The rows are grouped in 4 ways, from coarse to fine. Each group lies inside one group of the grouping before and may be the whole of it. The rows also spread widely along 13 directions, which tell nothing about the answers.
In the rows, 128 means zero.
Some rows, each with its group in each grouping after it:
[129 160 151 134 102 125 116 158 127 158 130 113 124 154 147  92 166 166
  95  84 138 104  89 127  60  84 159 113 103 146  99 101 135  75 155] => Z318 Z233 Z907 Z424
[148 107 123 132 131 126 143 124 122 133 124  99 148 130 122 184  99 124
 150 134 146 109 143 138 141  94 161 136 123 132 155 134 132 139 154] => Z819 Z916 Z678 Z872
[122  71 141 131 149 153 147 160 116 138 138 123 115 129 149 157 149 124
 164 121 157 134 177 156 114 135 147 124 134 102 110 131 112 130 146] => Z819 Z525 Z320 Z240
[140  99 158 154 164 163 179 127 105 134 137 124 123  77 140 164  76 104
 155 118 135  93 113 175 153 118 103 122 165 144 208 173 118 145 136] => Z819 Z916 Z74 Z212
[112 149 164 141 121 158 116 133 127 138 124 126 120  91 133 116 113 157
 141 136 111 138 129 147 140 140 122 134 123 107 156 160 131 122 120] => Z819 Z525 Z502 Z426
[121 138 134 182 109 139 123 147 124 109 134 156 105 110 109 123 113 138
 123 127 170 181 145 164 161 152  95 107  94  96 134 146 128 153 151] => Z318 Z233 Z325 Z617
[107 127 139 158 142 141 101 147 127 113 142 115 103 139 142 112 172 121
 117 126 137 161 156 164  92 153 136 117  86 113 108 121 142 133 141] => Z318 Z970 Z134 Z226
[123 123 159 149 122 134 145 133 124 136 150 109 128  87 139 153 129 122
 149 149 128 170 136  99 125 112 175 157  84 131 104 163 154 135 127] => Z318 Z233 Z252 Z56
[110 116 126 156 119 133 122 136  88 100 149 136 132 145 152 173  94 116
 135 153 179 197 138 136 170  97  88  97  86 126 122 117 139 159 139] => Z819 Z649 Z712 Z464
[133 112 122 135 167 145 144 113 117 142 144  78 152 112  79 188 101 140
 138 146 129 139 203 143 136 172 146 160  99 104 154 150 127 189 133] => Z819 Z649 Z343 Z317
[134 121 146 146  99 139 125 155 141 139 112 143 119 127 131 118 142 154
 139 115 142 117 119 146 123 116 127 121 132 111 129 132 120 108 151] => Z318 Z970 Z134 Z869
[129 150 172 148 133 139 115 124 115 122 130 107 133 120 155 142 116 134
 130 137 103 100 109 159 118  89 121 121 122 151 168 144 128 114 124] => Z819 Z525 Z502 Z388
[105 134 138 148  95 136 152 133 113 146 124 138  93  99 120  97 113 144
 135 112 147 151 102 126 133 110 176 116 112 103 110 130 164 113 139] => Z819 Z916 Z74 Z812
[134 125 125 137 136 131 139 127 123 137 139 103 140 125 127 171 104 121
 117 113 153 126 132 146 123 112 143 121 110 145 156 135 132 135 164] => Z819 Z649 Z343 Z769
[127 125 141 141  88 133 143 136 130 142 118 144 124 114 128 150 102 147
 142 118 151 133 111 139 149  92 144 113 129 117 136 142 126 106 151] => Z819 Z525 Z320 Z240
[124 128 133 153 118 130 124 147 106 123 138 126 136 145 130 150 126 141
 136 140 163 171 143 124 136 117 117 121  87 113 104 114 138 148 135] => Z318 Z970 Z134 Z869
[129  70 111 144  91 127 113 128 162  97 110 150 111 131  99 135 116 123
 111 152 146 144 136 151 154 124  96 128 123 108 184 129 139 150 173] => Z819 Z916 Z74 Z212
[135 118 161 158 129 141 157 135 104 139 122 122 122 103 114 122 109 148
 141 128 129 105 124 138 135 114 124 135 130 119 147 140 133 149 130] => Z819 Z649 Z712 Z464
[129  68 147 147 108 132 139 129 153 121 144 137 125 132 116 173 140 132
 105 144 119 136 147 152 106 103  87 129 123 129 159 151 105 134 150] => Z819 Z916 Z74 Z212
[110 130 113 136 175 157 142 128  80 142 161  98 129 155 114 149 108 138
  95  93 157 135 149 185  97 153  93  93 109 121 154 102 119 155 137] => Z819 Z916 Z74 Z212
[156 124 138 160 157 147 136 127 121 120 117 107 132 103 100 141 100 125
 145 131 130  87 145 176 152 150 119 138 133 122 195 152 124 165 143] => Z318 Z233 Z252 Z56
[127 162 183 144  96 143 121 145 107 137  97 131 122  77 143  61  94 173
 163 154 122 127  78  77 171 104 139 158 124 118 141 136 179 129 113] => Z819 Z649 Z343 Z317
[113  87 125 128 179 176 132 144 133 125 153 116 120  91 134 128 111 104
  99 116 158 163 149 158 120 197  69 139 127 133 208 151 136 171 169] => Z819 Z916 Z678 Z872
[140 111 125 147 131 146 143 121 165 135 130 123 131  80  99 183  90 118
 124 119 141 130 156 174 153 155 130 135 132 124 198 188 111 145 174] => Z819 Z649 Z343 Z317
[127 133 161 185 159 138 129 145  72  95 123 125  97 129 162 125 120 103
 178 135 152 109 141 193 153 102 141  92 126 114 128 121 135 141 122] => Z819 Z525 Z502 Z426
[131 110 110 121 111 122 114 138 168 135 123 112 120 138 136 142 143 117
 102 100 150 115 123 154  91 106 178 119 117 142 151 124 140  93 193] => Z819 Z916 Z74 Z812
[138  91 167 145 135 136 151 155 104 136 143 120 138 134 142 145 134 145
 128 135 144 126 136 113 108  97  92 138 122 139 128 122 121 147 137] => Z819 Z649 Z343 Z769
[125 108 110 144 140 144 152 126 104 124 139 121 116 123 132 158  98  96
 132 105 166 128 112 171 140 116 139  97 119 136 162 131 138 136 161] => Z318 Z233 Z907 Z424
[140 133 146 133 121 144 116 143 123 131 111 120 137 119 155 141 101 140
 162 132 142 109 122 144 158 103 136 123 138 129 158 138 130 116 145] => Z819 Z649 Z343 Z769
[115 168 161 168 109 132  88 135 143 110 151 122 127 111 143 137 137 135
 108 154 124 192 140 134 126 124 119 130  63 134 123 160 139 126 130] => Z318 Z233 Z907 Z424
[143  91 116 137 108 100 173 127 125 143 147 112 158 130  88 216  97 127
 113 132 176 162 151  92 126  88 150 147  85 135 125 129 134 161 172] => Z819 Z525 Z502 Z388
[114 114 150 124 113 179 135 162 134 149 126 155 110  75 170 114 111 139
 170 117 149 154 110 137 160 142 123 124 149 109 147 168 126  99 141] => Z318 Z233 Z907 Z424

New rows, each followed by its group in each grouping:
[125 135 153 125 101 151 111 157 134 143 122 133 126 114 165 113 134 153
 151 125 136 138 107 120 130 108 142 130 123 122 122 139 135  92 139] => Z318 Z233 Z252 Z56
[123 154 175 186 131 143 164  98  91 129 150 119 123  95 140 203  85 120
 164 133  99 113 127 199 155  73 143  91 122 135 141 189 101 121  98] => Z819 Z649 Z712 Z464
[104  94 119 142 129 160 116 142 129 115 136 144  96 146 156 141 147 108
 130 106 148 140 132 206 117 137 109  80 131 112 143 128 112 110 156] => Z318 Z970 Z134 Z869
[109 104 160 166 129 143 151 121 115 117 137 132  97  84 121 134 116 113
 141 146 119 149 137 153 139 128 137 132 114 112 147 162 144 150 127] => Z819 Z525 Z502 Z388
[138  64 105 130 153 123 117 136 150 113 147  90 145 159 130 225 153  97
 141 148 154 147 223 164 110 130 164 136  94 122 122 136 108 154 174] => Z819 Z649 Z712 Z464
[149  65 116 120 179 138 136 126 128 128 139  76 160 147  98 215 128 122
 145 151 131 107 222 161 114 153 133 158 118 112 165 133 102 180 149] => Z819 Z525 Z502 Z388
[143 125 196 156 140 153  94 209 128 118 123 140 113 116 206  59 180 141
 152 129 154 127 121 121 106 123  95 140 131 136 115 126 131 107 144] => Z318 Z233 Z252 Z56
[126  90 139 135 121 134 153 145 151 152 159 120 141 118 108 170 149 140
  93 121 144 169 150 108  82 139 111 153  92 132 124 148 121 144 159] => Z318 Z970 Z134 Z869
[135  95 133 157 130 138 128 138 134 113 122 125 110 117 106 120 137 122
 130 137 138 128 147 152 129 145 128 138 113 110 151 136 139 156 153] => Z318 Z233 Z252 Z56
[139  89 128 124 121 144 150 130 136 143 130 116 142 103  96 154 106 145
 131 138 135 133 139 113 137 142 120 162 118 117 166 148 133 158 150] => Z318 Z233 Z325 Z617
[103  89 131 121 134 149 101 139 130 117 144 113 111 158 174 152 163 117
 140 137 125 144 158 170  97 110 147 108 116 118 117 120 125 103 137] => Z819 Z916 Z74 Z212
[133  98 141 178 132 116 102 125 114  91 118 108 102 191 104 128 179 139
 128 150 102  84 183 207  93 101 133 104 112  96 115  97 112 145 125] => Z819 Z916 Z678 Z872
[141  79 105 146 130 120 145 147 134 117 142 124 128 134 111 156 126  99
  99 116 190 155 136 128 118 127 122 131  95 140 149 117 145 161 193] => Z318 Z233 Z252 Z56
[ 94  75 129 117 110 149 118 142 138 129 134 138  97 137 145 121 159 129
 119 123 132 152 136 150  96 126 133 116 121 107 125 120 134 109 155] => Z819 Z525 Z502 Z388
[114  60 126 140 122 144 145 143 133 111 145 147 113 110 137 155 112 102
 125 144 168 182 138 130 146 128  94 128 118 122 158 141 141 155 163] => Z819 Z916 Z74 Z212
[112 134 131 139  79 129 137 126 140 145 133 140 120 114 121 148 107 148
 116 119 143 163 109 128 132  95 152 115 105 118 126 144 139 103 150] => Z819 Z916 Z74 Z212
[140 113 124 136 117 135 132 148 128 137 131 124 133 143 132 155 129 140
 132 109 158 120 134 150 119 109 134 115 119 124 132 125 115 117 162] => Z318 Z233 Z325 Z617
[114 126 137 114 144 149  95 136 170 139 143  87 134 100 153 152 152 121
 121 133 117 156 169 138  94 158 177 157  94 136 141 166 139 116 160] => Z819 Z649 Z712 Z464
[109  85 105 124 148 139 134 115 113 117 154 104 128 153 126 176 116  98
  91 117 155 146 133 165 102 124 110 105 103 146 169 110 137 149 166] => Z819 Z525 Z320 Z240
[122 104 136 138 172 156 143 119 107 130 157  90 120 129 154 177 137  94
 142 112 115 102 142 195  93 118 156 108 123 144 149 147 116 121 133] => Z318 Z233 Z252 Z56
[124  90 133 155  91 136 148 138 133 120 111 160 102 102 114 139 104 127
 153 133 160 146 130 149 170 116 135 116 133  96 144 146 133 134 157] => Z819 Z525 Z320 Z240
[117 110 134 148 136 151 131 137 140 128 147 131 121 112 120 163 118 124
 107 115 152 160 157 176 123 155  98 115 115 119 164 156 110 141 160] => Z819 Z525 Z320 Z240
[147 106 138 137 131 126 151 114 119 135 129  97 144 131 121 189 105 127
 149 138 120  89 138 150 128  79 158 131 128 137 157 140 123 130 135] => Z819 Z916 Z74 Z812
[137 108 144 177 145 149 145 149 119 116 135 137 106 104 132 150 125 110
 160 122 155 132 160 187 148 140 129 111 127 107 138 160 111 143 145] => Z318 Z233 Z252 Z56
[138 144 149 148 145 144 108 163 108 118 123 122 131 130 170 123 112 132
 152 128 166 127 130 151 148 114 113 115 126 130 149 120 134 127 144] => Z819 Z916 Z74 Z212
[117  81 140 154 144 156 158 120 106 123 152 130 120 119 122 179 108 119
 128 131 130 135 148 180 134 125  81 108 130 122 165 153 104 158 133] => Z819 Z649 Z712 Z464
[132 116 155 130 140 152 135 154 128 145 131 116 136 106 148 150 123 140
 155 125 146 130 152 137 128 132 139 140 131 120 139 148 120 124 143] => Z819 Z525 Z320 Z240
[117 106 131 142 130 143 109 149 137 117 132 128 108 132 137 112 142 127
 111 125 150 148 141 156 113 140 113 119 113 118 148 121 139 132 159] => Z819 Z916 Z74 Z812
[119  86 127 115 130 155 122 153 125 130 124 131 125 130 150 145 123 132
 154 131 156 139 149 146 140 132 118 124 137 106 148 126 123 128 153] => Z819 Z525 Z502 Z426
[105 100 151 172 121 139 143 131  91 107 145 143 106 125 122 150 117 128
 142 154 149 181 155 151 151 118 100 108  98  97 113 132 131 163 117] => Z819 Z525 Z320 Z240
[131  98 162 172 142 131 143 160 125 118 159 126 108 120 159 149 168  99
 127 121 152 151 147 149  89 109 137 122  98 142 102 146 123 127 153] => Z318 Z233 Z252 Z56
[112  96 134 120 131 150 115 146 120 122 127 123 120 130 147 114 128 129
 124 132 151 145 124 130 122 133 112 129 119 124 153 112 150 136 152] => Z819 Z525 Z320 Z240
[147  72 136 169 174 143 140 146 123  95 138 117 112 112 126 141 133  80
 128 134 156 119 153 172 126 151 100 135 122 139 183 141 132 179 166] => Z318 Z233 Z252 Z56
[115 131 119  89 157 174 115 154  90 153 152  98 162 140 182 166 104 143
 163 123 167 164 139 121 139 135 121 122 113 126 127 116 128 122 129] => Z318 Z233 Z252 Z56
[132  68 167 135 115 139 162 141 118 140 122 129 130  99 107 137 123 155
 158 165 121 132 148  89 136 116 118 173 129 101 134 143 136 162 122] => Z819 Z525 Z502 Z426
[126  76 102 125 154 132 102 139 156 123 141  87 131 162  93 162 172 134
 110 144 138 152 231 159  85 176 147 149  88  92 124 115 121 164 161] => Z819 Z916 Z74 Z812
[106 123 132 147 129 159 135 150  97 132 147 152 121 132 135 150 100 146
 126 110 175 173 143 172 148 140  66  87 122 101 142 128 104 139 142] => Z819 Z525 Z502 Z388
[103 113 102 115 103 161 133 119 138 147 128 139 125 102  90 139  77 155
 109 118 153 173 128 138 162 167 102 124 120  97 178 145 138 147 159] => Z819 Z649 Z343 Z317
[112  95 124 136 111 142 150 144 113 144 129 138 114 122 115 162 120 147
 171 131 161 166 178 142 151 131 165 120 117  71  91 134 121 134 137] => Z819 Z525 Z502 Z388
[124 132 139 169 114 123 141 131  97 118 127 133 119 130 100 128 100 140
 114 129 162 148 123 141 144 113 109 112  98 115 137 114 145 159 142] => Z819 Z525 Z320 Z240
[127 102 160 153 190 175 148 134  87 118 138 107 116 102 157 137 117 101
 167 132 120  97 133 185 134 148 100 123 147 131 180 148 126 158 114] => Z318 Z970 Z134 Z869
[114  88 120 115 136 152 112 119 137 119 126 109 126 128 122 145 119 123
 120 141 125 130 143 156 126 146 119 133 122 120 182 129 139 144 151] => Z819 Z525 Z320 Z240
[115  78 150 147 119 145 158 131 117 129 140 137 105 116 135 148 127 124
 140 132 127 132 128 151 122  99 125 118 133 118 137 143 126 127 132] => Z819 Z916 Z74 Z212
[128 131 135 125 161 157 111 146 106 129 134  97 132 133 163 126 128 122
 141 119 142 114 128 154 117 132 133 122 119 139 154 120 138 126 141] => Z318 Z233 Z907 Z424
[152 137 154 130 152 146  99 175 151 141 124 100 155 120 146 124 152 152
 136 129 147 125 163 120 107 161 117 164 113 129 145 135 124 136 154] => Z318 Z970 Z134 Z226
